There are 10 hidden switches. A switch that is on adds its own fixed numbers to the row, and there is some noise. The rows also spread widely along 13 directions, which tell nothing about the answers.
Some rows, each with its switches (1 for on, 0 for off) after it:
-16  1  3  2  -7  -16  9  -12  -5  -16  -22  22  1  -16  -6  3  4  2  -18  2  -10  18  19  -24  18  1  -5  3  48  -13  -15  -13  -5  6  2  25  7  14  -8  5  3  15  -10  10 -> 0 0 0 0 0 0 0 1 0 1
-2  9  -15  -4  -22  20  20  9  -3  -15  -16  17  13  -28  0  18  3  -8  -36  -3  -2  16  13  -19  11  -19  -3  10  34  -23  3  -4  -1  -9  17  32  17  -7  -18  -30  7  -5  9  -1 -> 1 1 1 0 0 0 1 1 0 0
-18  0  -31  15  11  -2  25  -7  2  16  -26  14  -18  -7  -23  5  14  -3  -32  -10  -7  7  8  -41  25  -6  -18  -2  23  7  -5  16  -14  -17  15  29  -24  30  -10  -9  -27  4  -6  13 -> 0 0 1 0 1 0 0 1 0 0
-4  -6  -3  2  -23  5  8  14  -25  -8  -27  15  21  -12  -10  3  25  14  -4  -6  -10  12  -11  -6  20  4  16  26  8  6  4  0  -34  37  -12  7  -1  30  -10  -21  15  -1  -4  9 -> 0 0 1 0 1 1 1 1 1 0
19  10  -9  49  -24  23  11  -27  -5  26  -14  9  -10  -6  -10  7  4  -2  2  -29  -1  -3  -4  -5  50  -15  2  45  -18  29  0  45  -28  -1  -17  30  -17  14  9  5  -5  30  2  -16 -> 0 1 1 0 0 1 0 0 1 0
17  15  0  -3  2  -13  7  4  -43  -10  7  8  42  -15  31  18  -22  -10  -12  5  -15  20  28  17  5  -18  -12  2  49  -9  44  -2  5  -4  34  5  -18  -6  19  -8  42  16  6  -9 -> 1 0 1 1 1 0 0 1 0 1
-1  15  -13  -12  0  -12  -3  13  -22  2  -12  17  -6  -23  8  9  9  -14  2  -23  16  -4  8  -1  8  -35  -2  -31  38  -5  18  -12  -10  1  33  25  -9  -20  14  3  17  10  3  -11 -> 0 0 1 0 0 1 0 1 1 0
34  20  5  10  -42  38  40  2  6  3  7  8  21  -19  -11  16  10  -40  1  -21  44  -6  -18  35  11  -36  -2  3  -15  -15  -10  23  1  22  6  32  14  -61  -13  10  15  10  25  -27 -> 1 0 1 0 0 0 0 0 0 0
4  10  -25  12  20  12  15  -1  -29  10  8  12  5  -1  16  23  6  -19  -20  -12  21  -19  4  0  21  -38  -9  -12  14  -6  12  21  -14  7  15  7  -9  -19  0  9  -1  -11  19  2 -> 0 0 0 0 0 1 0 1 0 0
10  11  7  15  -21  21  11  4  -8  -1  -21  10  9  -27  -10  5  0  2  -3  -13  -9  27  9  -5  30  -16  9  24  10  -10  -11  7  5  4  -1  42  -6  -10  -14  -6  9  37  3  -7 -> 1 1 0 0 0 1 1 0 0 0
19  5  -34  9  -34  16  13  -7  5  7  -49  10  3  15  1  0  21  -5  -25  4  9  -29  -28  12  12  -21  -2  14  15  37  0  8  -26  -20  11  8  5  32  -2  -14  2  -19  20  -17 -> 0 0 1 0 0 1 0 1 0 0
3  6  22  5  -13  5  39  -23  4  20  4  27  8  -18  4  15  -9  -16  -3  -21  -14  25  40  -27  32  -40  -8  19  27  -19  -17  19  12  -2  18  42  -9  8  -1  15  2  43  -13  3 -> 1 1 0 1 1 1 1 1 0 1
-15  -10  5  -21  -5  2  27  33  -11  5  3  11  35  -5  5  10  20  6  -9  -7  -1  22  15  -10  15  -21  3  -1  14  -26  -6  -4  -8  35  19  8  -21  15  -33  -20  19  -3  8  9 -> 0 0 0 0 0 0 1 1 0 0
1  -4  -1  9  -1  5  8  -7  -30  -13  -45  5  10  -10  -9  3  20  0  -41  3  -42  -4  -6  -1  23  -4  26  15  33  21  2  12  -16  6  9  4  -8  23  -15  6  27  -4  9  17 -> 0 0 0 0 1 0 1 1 1 1
5  5  -31  -6  -26  6  16  13  0  -8  -29  16  22  4  5  12  16  -12  -29  19  27  -13  -27  -1  -6  0  -22  1  27  8  22  -20  -19  -15  12  -1  13  20  6  -39  -6  -19  9  -9 -> 1 0 0 0 1 0 0 0 1 1
28  6  -17  42  -21  13  14  -10  -4  2  -20  -4  6  1  -24  7  12  8  1  6  4  12  -22  15  43  6  -4  45  -24  14  -13  33  -29  5  -32  26  -5  27  -9  -2  -29  26  -13  -4 -> 0 0 0 0 0 0 1 0 1 0
24  15  -20  12  5  8  12  37  -32  12  -39  -6  23  -5  -17  9  10  11  -5  4  -7  19  -13  19  32  -12  13  17  -12  -1  -3  14  -1  7  8  23  -44  9  -25  -14  -14  28  0  -9 -> 0 0 0 1 1 0 1 1 0 1
6  10  -7  5  -34  12  42  11  19  22  -8  16  22  -9  -16  -10  15  -20  -6  -17  27  11  -5  -2  11  -17  -35  -10  19  6  -8  0  18  -16  19  36  -2  -21  -16  -22  -2  27  21  -23 -> 0 1 1 0 1 0 0 0 0 0
-10  11  -16  -8  22  -9  6  18  -25  9  -4  31  -1  -20  5  6  6  -11  -7  -15  23  8  17  -26  15  -22  -21  -27  40  -20  -13  -13  11  1  16  30  7  -29  -1  -7  -19  15  7  0 -> 0 0 1 0 1 1 0 1 1 0
8  -2  -2  24  3  -4  25  -24  -20  1  -37  14  0  -6  -26  -9  16  -2  -13  1  -11  9  -16  -4  26  -2  -9  13  16  21  -21  16  -6  -4  -7  22  -3  15  -10  20  -6  33  -2  10 -> 1 0 0 1 1 1 1 1 0 0
29  13  1  38  5  -6  -8  -13  -43  10  -9  20  20  -3  6  -9  -2  11  13  -3  16  17  -6  13  41  9  -23  20  10  17  -22  4  13  -7  -35  24  24  -31  8  7  -11  59  18  -26 -> 0 0 0 1 0 0 1 0 1 0
22  18  -15  6  -51  34  2  2  5  18  -18  27  22  1  22  16  2  0  0  -11  21  -5  2  -3  19  -25  4  28  3  4  -2  -4  -13  -6  -3  26  29  11  15  -31  -3  1  15  -24 -> 0 0 0 0 1 1 1 0 0 0
26  36  -45  4  -11  7  -12  28  2  -5  -57  10  -13  -23  -13  16  -8  -1  -13  15  17  20  -5  -5  15  -11  -8  0  23  -17  -7  -23  10  -48  14  61  2  -4  6  -30  -51  31  -18  -22 -> 1 0 0 0 1 0 1 0 0 1
24  15  -15  -2  32  4  3  25  -38  16  -1  -5  13  1  26  19  -8  -19  -5  -7  -2  -11  21  27  23  -59  9  -21  20  -9  13  20  4  0  43  14  -43  -16  -6  18  14  5  10  -2 -> 0 0 0 0 0 1 0 0 0 0
-32  5  16  2  -6  23  43  8  20  39  1  28  -1  -38  -20  -2  15  -5  -15  -52  -5  36  32  -57  39  -33  -8  -8  14  -29  -37  11  34  -1  24  59  -18  -37  -37  -7  6  46  32  -3 -> 0 1 0 0 0 1 1 1 0 0
15  14  10  -18  -27  19  24  0  -6  33  14  31  34  -6  47  19  -13  -18  -3  -27  7  4  36  -8  11  -62  -9  2  35  -10  17  -2  16  -16  42  21  4  -12  17  -16  35  19  27  -25 -> 1 1 0 1 1 1 1 1 0 0
43  3  14  14  -5  2  18  -5  -33  19  14  -3  32  23  18  10  7  -17  23  -12  18  -14  -1  54  30  -42  3  17  -11  19  -1  35  -23  35  -6  -7  -22  -7  4  36  28  20  9  -20 -> 0 0 0 0 0 0 0 1 0 0

New rows. What belongs after each?
12  -3  -5  4  22  -23  6  3  -41  5  13  11  24  12  22  9  7  -1  15  2  15  5  11  13  26  -23  -22  -1  20  -3  0  7  -18  22  -6  -1  -9  12  5  16  -4  18  -11  4 -> 0 0 0 0 0 1 1 1 0 0
-9  4  -13  1  10  11  24  4  -15  20  18  31  3  -4  10  27  5  -14  -1  -24  27  -1  27  -30  25  -36  -9  3  6  -28  -11  17  -19  31  3  22  -3  1  -3  -1  -24  -6  -7  10 -> 0 0 1 0 1 1 0 1 0 0
38  17  14  20  -9  21  -5  -2  -44  13  -29  0  32  -9  12  1  -5  6  -5  -16  -26  10  0  33  31  -23  26  30  4  26  5  19  10  -3  7  15  -18  -28  1  10  58  43  44  -32 -> 1 0 0 1 0 0 1 1 0 0
4  5  -8  -23  22  -13  -1  13  -12  21  -11  19  -4  2  32  23  -10  -10  -7  -5  -6  5  42  -21  20  -51  -5  -16  45  -19  2  -9  2  -24  45  25  -26  22  12  4  -4  15  -14  -5 -> 1 0 0 0 0 0 1 0 0 1
-14  12  -11  0  2  20  -2  25  -18  11  -26  13  6  -27  4  8  7  7  -21  -23  -13  13  14  -22  22  -23  17  -9  21  -12  7  -4  8  -4  28  33  -19  -16  -14  -20  20  11  27  -3 -> 0 0 0 0 0 1 1 0 0 0
-7  12  -5  18  -8  -13  -7  -8  -42  -16  -19  17  -10  -26  -19  3  15  -5  10  -24  11  5  -8  -3  14  2  7  -7  20  7  25  0  -36  36  -11  20  -4  -12  21  13  18  19  -15  3 -> 0 0 1 0 1 1 0 1 0 0
14  13  -10  2  -7  -8  31  -12  7  15  -8  9  -18  -14  -10  17  1  -34  -9  -15  5  1  16  -6  21  -42  -20  -7  30  -2  10  20  -10  -23  34  38  -26  9  13  14  -14  26  -28  -8 -> 1 1 1 0 1 0 0 1 1 1
8  -8  40  4  -21  -7  12  -7  -27  8  14  2  32  -3  9  8  7  5  26  -27  -24  24  24  18  32  -23  23  27  2  3  12  23  -29  53  -2  5  -31  20  3  24  58  32  -9  -2 -> 0 0 0 0 0 0 1 1 0 0
-10  9  -24  -5  -25  17  28  4  10  2  -3  19  8  -21  9  26  9  -9  -30  -7  4  0  8  -22  11  -32  -4  -4  22  -21  20  3  -13  -10  36  25  4  16  -8  -27  -2  -19  8  7 -> 0 0 0 1 0 1 1 1 1 0
28  13  -1  21  -17  19  2  6  -29  -5  -20  9  27  -11  5  5  2  5  -1  -3  2  11  -1  21  35  -18  12  31  6  -1  -19  10  0  16  -20  24  15  -18  -17  -2  7  24  13  -12 -> 0 1 0 0 0 1 1 1 0 0
9  5  0  16  -6  1  22  -14  -16  8  -19  17  20  -5  -4  -16  10  -10  -16  -7  -3  4  -3  3  18  -8  -21  -1  36  24  -15  8  14  -10  4  17  7  -17  -6  6  17  24  29  -7 -> 0 0 1 0 1 1 0 1 0 0
12  12  -16  -15  5  -3  7  41  -32  -18  -28  12  28  -18  -2  10  0  4  -13  21  9  23  -1  9  2  -5  1  2  28  -29  -12  -23  11  12  13  20  1  -11  -25  -26  -8  8  1  3 -> 1 0 0 1 1 0 0 1 1 0
17  1  17  -1  -31  15  39  -6  5  34  40  5  50  6  34  22  -7  -14  12  -20  -4  16  28  8  19  -42  -16  24  1  -4  37  29  -17  9  29  5  -32  27  20  -11  41  19  7  -11 -> 1 0 0 0 1 1 1 0 0 0
-5  -10  5  -12  -22  8  18  12  2  11  -42  13  29  2  5  -2  11  13  -21  3  -36  18  8  -18  15  -9  9  27  27  10  -2  -8  -4  -7  23  11  -26  54  -13  -26  26  9  8  3 -> 1 0 0 0 1 1 1 0 0 1
11  2  -3  15  -28  19  12  -30  2  20  -47  28  -21  9  -9  -3  30  -12  -7  -25  12  -30  -21  -6  29  -33  14  8  7  34  -33  13  -23  -3  -8  24  23  5  1  27  2  8  16  -14 -> 0 0 0 0 0 1 1 1 0 0
-11  10  6  0  0  8  33  -1  -12  20  19  21  23  -27  7  -3  14  -24  -16  -36  16  8  10  -11  16  -31  -30  -35  33  -7  7  5  24  -5  30  26  4  -61  -5  2  35  23  49  -15 -> 0 0 1 0 0 1 1 1 0 0
-21  -5  -3  1  5  13  19  28  -29  -6  -9  19  37  -19  5  4  5  14  -27  1  -11  22  13  -22  21  -2  3  15  24  -23  -10  -7  12  23  10  10  -6  0  -42  -32  12  -2  24  16 -> 0 1 0 1 0 1 0 0 1 0
6  8  -22  29  -17  11  -7  1  -46  3  -20  24  39  8  16  -2  9  15  -5  -1  23  -7  -28  3  15  17  -12  25  3  28  22  -8  -19  14  -27  -11  17  1  15  -32  13  5  33  -17 -> 0 0 0 1 1 1 0 0 0 0
6  -4  -12  12  9  -3  16  -3  -19  9  -11  9  21  13  9  0  9  3  -12  5  -1  1  3  2  25  -14  -16  12  20  12  -12  13  -8  2  2  2  -13  22  -13  2  1  7  12  4 -> 0 0 0 0 0 1 0 1 0 0
2  7  -17  31  -19  17  19  -7  -7  17  -33  7  20  -5  -19  -10  18  11  -32  -10  -14  13  -17  -13  28  12  -13  22  8  32  1  14  -2  -21  -7  18  -5  7  -9  -25  9  25  36  -10 -> 0 0 0 0 1 0 1 1 0 0
35  -1  22  -7  -8  5  2  1  -33  0  -11  13  30  10  27  3  3  -13  11  2  6  -13  2  38  15  -36  13  14  22  10  -19  3  -5  24  3  -1  9  -9  1  24  35  10  15  -13 -> 1 0 0 0 0 1 0 0 1 0
16  10  -4  -7  -30  8  26  20  -7  -6  -3  -5  39  -14  12  17  -3  -6  -14  4  -17  20  18  24  12  -36  6  7  26  -16  25  7  1  0  39  20  -20  12  -20  -19  29  3  3  -4 -> 0 1 0 1 0 0 1 1 0 0
2  3  -19  7  -3  -12  15  5  -21  -26  -11  -3  27  -10  -2  10  1  -1  -27  23  -16  16  6  9  5  5  -11  4  42  -5  25  1  -17  5  13  5  -10  29  -8  -15  10  -8  -11  20 -> 0 0 0 0 1 0 0 1 0 0
11  -4  11  -8  6  -9  10  18  -34  13  7  7  43  2  22  -2  3  1  6  -8  -3  21  13  14  16  -16  -18  0  24  4  13  -3  2  7  15  3  -22  -3  1  -8  38  27  18  -17 -> 1 0 1 0 0 0 1 0 0 0
1  -4  -5  1  4  0  13  2  -12  4  -28  12  9  -4  1  1  10  7  -16  2  -15  16  7  -12  23  -16  -4  12  26  2  -18  2  -3  -5  8  19  -11  21  -13  -1  5  18  5  5 -> 1 0 0 0 0 1 1 1 0 0
9  17  -21  -5  21  4  -4  24  -21  14  -41  21  -18  -13  -4  7  12  -15  -13  -15  20  -7  4  -9  27  -38  1  -31  27  -10  -28  -9  17  -18  23  45  -1  -36  -11  9  -25  17  7  -17 -> 0 0 1 0 0 0 1 0 0 1
22  0  8  12  -35  11  23  -6  -12  -6  -17  12  13  -3  -21  7  28  -10  8  -5  19  -1  -23  22  23  -9  12  25  -9  5  -23  15  -32  41  -27  15  22  4  -11  11  -4  8  -11  -1 -> 0 0 0 0 1 0 1 1 1 0
33  15  12  -1  31  9  17  8  -30  32  -3  20  -9  -9  7  8  5  -39  12  -29  18  -12  22  15  38  -76  3  -30  22  -12  -46  22  29  0  23  45  -1  -59  -12  48  -16  38  2  -7 -> 0 1 0 0 1 1 1 0 1 0
8  7  5  14  -7  -16  25  -24  -14  -31  8  13  3  -20  -13  7  8  -25  5  5  23  7  3  18  13  -14  -18  -13  33  -21  -14  8  -12  29  -9  26  24  -20  -5  38  -6  16  -24  16 -> 0 0 0 0 0 1 0 1 0 0
11  4  3  7  -24  13  42  5  -1  33  -12  6  29  6  -10  -4  20  -12  -6  -21  4  -2  -12  12  17  -25  -6  3  -2  22  4  21  0  3  25  9  -33  0  -14  -3  29  19  33  -16 -> 0 0 0 1 1 0 0 1 0 0
20  31  -22  5  -24  43  9  30  -1  4  -24  -4  24  -34  5  27  -12  3  -32  -4  -28  24  20  5  23  -33  26  21  10  -24  11  15  13  -17  35  46  -18  -8  -21  -36  10  4  22  -4 -> 0 0 0 0 1 1 1 1 0 0
4  5  0  17  -9  13  17  -6  -20  -10  -27  8  11  -25  -18  0  9  0  -21  -6  -27  19  5  -3  26  -6  10  16  24  1  -12  17  -1  11  1  30  2  -1  -20  4  14  15  6  14 -> 0 0 1 0 1 1 1 1 0 0
3  -9  18  -2  3  2  34  4  -12  39  -13  8  17  5  -1  -1  14  -4  -1  -29  -19  11  12  -7  32  -33  2  6  2  14  -1  22  0  3  34  14  -58  17  -11  10  32  33  15  -12 -> 1 0 1 1 0 0 1 0 0 1
5  1  -13  -2  -16  -9  23  14  -5  -2  6  5  39  -2  11  14  -1  5  0  10  7  28  6  2  13  -4  -29  25  14  -12  23  1  -20  10  9  5  -27  37  2  -28  5  12  -9  -5 -> 1 0 1 0 0 1 0 1 0 1
9  11  0  19  -5  22  18  -5  -14  15  11  11  25  -16  14  13  -6  -7  -19  -18  -9  17  26  -4  33  -22  -10  12  16  -7  1  23  13  -9  12  30  1  -23  -6  -6  15  19  27  -10 -> 0 0 1 0 0 0 1 0 0 0
-4  -1  -8  25  -5  17  30  -4  -22  2  -38  1  -6  -14  -41  -1  32  -15  -28  -22  -2  -9  -30  -5  21  -7  14  8  -5  23  8  28  -25  19  -1  10  -29  -7  -19  10  19  9  12  6 -> 1 1 0 0 1 0 0 1 0 0
7  -10  11  4  0  -11  16  -3  -35  -17  2  9  48  1  11  0  2  3  -10  19  -16  25  8  9  9  9  -17  17  36  1  6  -3  -6  18  -7  -5  6  19  -4  -6  26  13  -1  13 -> 1 0 0 0 1 0 1 0 0 0
-2  4  -26  -5  -22  38  0  50  -29  -9  -44  17  40  -8  12  14  9  22  -28  8  8  5  -17  -7  7  -4  25  33  0  -11  6  -20  -8  23  3  0  -3  10  -33  -61  14  -25  32  -6 -> 1 1 0 1 0 1 0 0 0 0
-3  12  -5  -1  -30  23  -1  15  1  38  -29  34  15  -6  12  -1  7  16  2  -29  10  16  5  -36  21  -12  -3  22  5  9  -4  -16  2  -15  3  30  -2  4  14  -41  11  34  31  -31 -> 1 0 0 0 1 1 1 0 0 0
42  10  10  19  -46  -10  17  -9  -2  12  0  -2  29  14  -4  -4  10  -5  42  -9  30  10  -17  51  23  -13  -15  25  -12  23  2  16  -28  20  -19  13  -11  9  16  14  15  45  -7  -34 -> 0 0 0 0 0 0 0 1 0 0
-8  -6  -17  1  7  -22  29  -7  -4  16  16  18  11  10  8  9  7  -12  3  0  22  5  9  -20  8  -15  -45  -8  24  0  24  3  -26  -3  15  3  -25  42  21  -7  -13  12  -22  9 -> 1 0 0 0 1 1 0 0 0 0
17  6  -3  15  -22  -3  0  3  -20  15  -31  27  20  5  1  -8  15  11  12  -6  18  11  -13  -3  34  0  -15  31  11  20  -25  -9  -5  1  -32  18  18  9  5  -16  -17  42  3  -23 -> 0 1 0 0 1 1 1 1 1 1
32  8  8  39  -27  7  -3  -28  -20  27  -34  21  -9  8  -16  -9  16  2  34  -25  25  -7  -29  9  37  1  4  43  -23  47  -20  18  -33  16  -44  19  2  5  30  22  -3  56  -2  -29 -> 1 0 0 0 1 1 0 0 1 0
19  -6  11  18  14  11  32  -35  -9  36  13  23  14  16  26  6  -7  -18  -12  -13  -18  -3  39  -11  43  -45  -20  18  26  13  -32  42  9  -15  11  22  3  17  0  28  -4  18  9  6 -> 0 0 1 0 1 1 1 0 0 0
22  24  3  24  -47  29  22  11  8  -9  -28  -15  20  -40  -37  5  3  0  -9  -12  -13  36  -14  26  20  0  18  31  -12  -6  9  20  0  7  8  44  -29  -24  -20  -11  34  39  18  -18 -> 1 0 0 0 0 0 0 1 0 0
23  9  -24  13  47  -25  3  15  -41  13  -21  -3  15  1  9  -4  -15  12  -4  16  -16  27  16  11  29  -15  -31  2  32  6  -5  8  20  -33  24  22  -49  12  -5  2  -12  47  2  -8 -> 1 0 1 1 0 1 0 1 0 0
10  21  -25  26  -28  -4  -6  -19  -17  -9  -27  30  -5  -19  -6  1  6  5  4  -6  30  9  -14  -8  20  4  -22  7  21  7  0  -13  -12  -11  -20  38  40  -11  20  -10  -21  28  -2  -20 -> 0 0 1 1 0 1 1 1 0 0
7  14  -16  2  1  22  -10  -2  -19  15  -10  15  6  -11  37  32  -18  3  -29  -14  -21  5  37  -22  25  -38  13  21  29  -7  20  11  -9  -22  25  22  -7  10  16  -18  20  3  19  -10 -> 1 0 0 0 0 0 1 1 0 0
10  13  19  20  -38  1  20  -48  -5  -20  -23  20  2  -35  -19  -16  10  -24  -16  -15  -15  10  1  8  12  -7  -10  -9  56  17  -8  4  10  -12  4  41  42  -33  8  29  34  34  11  -1 -> 0 0 1 0 1 1 1 1 0 0
9  14  2  32  7  6  11  -21  -41  13  11  20  14  -17  9  4  0  -10  -2  -28  10  2  4  1  33  -14  -14  5  12  10  6  24  3  8  -4  17  3  -44  10  15  21  32  34  -15 -> 0 0 1 1 0 1 0 1 1 0
5  2  1  -7  13  0  33  0  -11  -4  19  8  26  -10  20  17  -2  -22  -22  4  -7  10  30  4  18  -44  -18  -16  42  -28  -9  14  12  1  32  20  1  -7  -20  13  6  -2  6  17 -> 0 0 0 0 0 1 1 1 0 0
3  -3  -15  -1  24  -28  14  0  -26  10  17  13  15  8  20  17  -9  -4  3  4  4  18  32  -14  16  -16  -35  5  33  -8  19  7  -22  1  13  6  -27  37  19  -4  -10  16  -26  6 -> 1 0 1 0 1 0 0 1 0 0
9  6  23  -10  -19  -15  5  15  -27  6  -38  -3  20  -21  -11  -17  21  -7  10  -21  -24  13  -16  24  6  -14  12  -17  32  28  36  -13  -2  1  36  11  -44  -6  15  8  69  49  11  -18 -> 1 0 0 0 1 1 1 0 1 1
5  3  12  12  5  4  20  -9  -18  21  13  20  23  2  13  0  4  -14  0  -18  19  5  15  -1  26  -22  -21  -3  19  0  -21  10  14  9  0  16  4  -32  -6  15  12  27  30  -14 -> 0 0 0 0 0 0 0 0 0 0
-8  5  -11  7  27  7  7  -11  -34  1  -20  25  -18  -18  -1  8  10  -19  -26  -22  7  -13  7  -21  19  -30  1  -18  33  -1  -8  10  -4  5  14  21  1  -32  -2  23  10  4  18  4 -> 1 0 1 0 0 1 0 1 0 0
11  19  -29  -2  -10  14  18  24  -6  -18  -44  9  12  -29  -16  19  -3  -1  -38  19  -10  27  3  -10  11  -7  -1  12  28  -27  -8  -9  13  -20  22  44  1  4  -26  -32  -24  5  -5  3 -> 1 0 1 1 1 0 1 1 0 1
-9  -8  21  -4  -7  -25  29  -24  4  -9  2  21  2  -16  -7  -1  5  -20  -4  -3  -3  19  21  -17  12  -9  -28  -8  51  -9  -11  -4  -2  0  15  26  3  8  4  21  10  27  -19  6 -> 1 0 1 0 0 0 0 0 1 1
-10  13  -3  14  -22  13  22  10  11  19  8  17  31  -27  5  5  -6  8  -10  -19  -4  44  24  -28  30  -4  -29  16  15  -19  4  1  18  -16  14  41  -14  -6  -6  -37  4  39  21  -15 -> 0 0 1 0 0 1 1 0 0 1
6  9  -18  9  17  -3  7  -4  -29  10  -21  13  -6  -1  3  13  13  -20  -25  -11  6  -25  -3  0  20  -28  0  -14  26  15  12  14  -15  -6  17  6  -13  -6  10  15  2  0  9  -1 -> 0 0 0 0 1 0 0 1 1 1
14  13  -7  17  -10  24  -6  5  -38  -11  -23  7  22  -19  15  19  -6  9  -18  -2  -24  7  11  10  27  -20  32  23  14  -6  11  11  -7  13  9  19  -1  0  -10  -7  26  -1  14  4 -> 0 0 0 1 0 1 1 0 0 0
-5  8  -12  5  -16  -2  34  1  1  12  -1  26  19  -5  -5  -12  17  -23  -8  -9  40  -1  -11  -9  4  -13  -49  -28  35  5  0  -13  14  -15  12  21  16  -26  -2  -14  -6  19  20  -12 -> 0 1 0 0 1 1 0 0 0 0
12  10  -5  -13  -43  5  33  19  19  -5  -41  4  24  -24  -25  -13  17  -5  -14  4  -7  29  -14  9  -1  -9  -14  -4  32  1  -5  -15  13  -19  31  38  -5  5  -19  -27  17  24  9  -11 -> 1 0 1 0 1 1 1 1 0 0
27  12  4  32  -18  15  16  -37  -9  -4  -17  8  -3  -12  -10  8  0  -15  -6  -8  0  0  -4  14  29  -20  4  27  8  10  -15  29  -12  4  -11  29  9  -12  5  32  10  27  4  -6 -> 1 0 0 0 0 1 0 1 0 0
16  16  -20  6  -8  -10  -10  9  -14  -22  -69  -10  -25  -28  -35  1  13  2  -14  5  -22  14  -16  14  12  -10  22  -6  28  8  7  -5  -16  -18  22  42  -25  12  -4  8  6  27  -22  -2 -> 1 0 0 0 0 0 1 1 0 0
21  7  8  -3  -31  -4  -11  3  -23  13  -12  17  15  8  21  10  10  3  30  -23  16  -2  3  19  20  -28  16  14  6  12  10  -3  -34  26  -8  9  0  11  24  6  29  20  -2  -28 -> 0 0 0 0 0 0 1 1 0 0
24  -1  3  -5  -33  27  29  11  3  10  -12  5  28  4  7  21  6  -8  -7  -1  -6  6  7  12  17  -33  19  32  -4  -7  -1  18  -21  18  13  15  -12  33  -11  -12  13  -5  -5  0 -> 1 0 0 0 1 0 1 0 0 0
8  10  -16  -6  -4  -2  25  2  -23  -27  34  18  33  -16  21  33  -3  -25  -8  15  34  10  11  5  -2  -22  -30  -7  30  -43  23  -3  -18  24  2  9  31  -9  10  -10  -10  -13  -18  16 -> 1 0 0 0 1 1 1 1 0 0
10  0  12  -8  -35  23  46  -2  5  7  32  7  59  -5  28  22  3  -19  -27  -3  -13  8  22  10  10  -32  -9  16  25  -12  21  20  -5  10  28  0  8  9  -10  -21  42  -17  27  4 -> 0 0 0 0 1 0 1 1 1 0
12  22  -22  41  15  -7  13  -25  -22  -24  23  9  1  -35  -6  23  -23  -13  -8  12  3  36  31  -8  33  -1  -37  8  30  -36  4  23  -2  -7  -13  52  19  -10  9  8  -46  30  -39  23 -> 0 0 1 0 1 1 1 0 0 0
26  -1  -15  6  24  -15  19  11  -53  -7  4  3  44  10  16  14  3  -5  -13  23  -1  5  0  27  24  -12  -21  10  23  -1  9  15  -8  12  3  -9  -6  14  -9  -2  -10  1  -6  9 -> 0 0 1 1 1 0 1 1 1 1
21  0  -13  -7  -8  14  16  39  -28  1  -24  -4  47  2  9  1  17  5  -13  7  -5  5  -14  33  17  -23  7  10  7  6  -1  6  -3  15  16  0  -21  6  -31  -21  24  -7  29  -7 -> 0 0 1 0 0 1 1 1 0 0
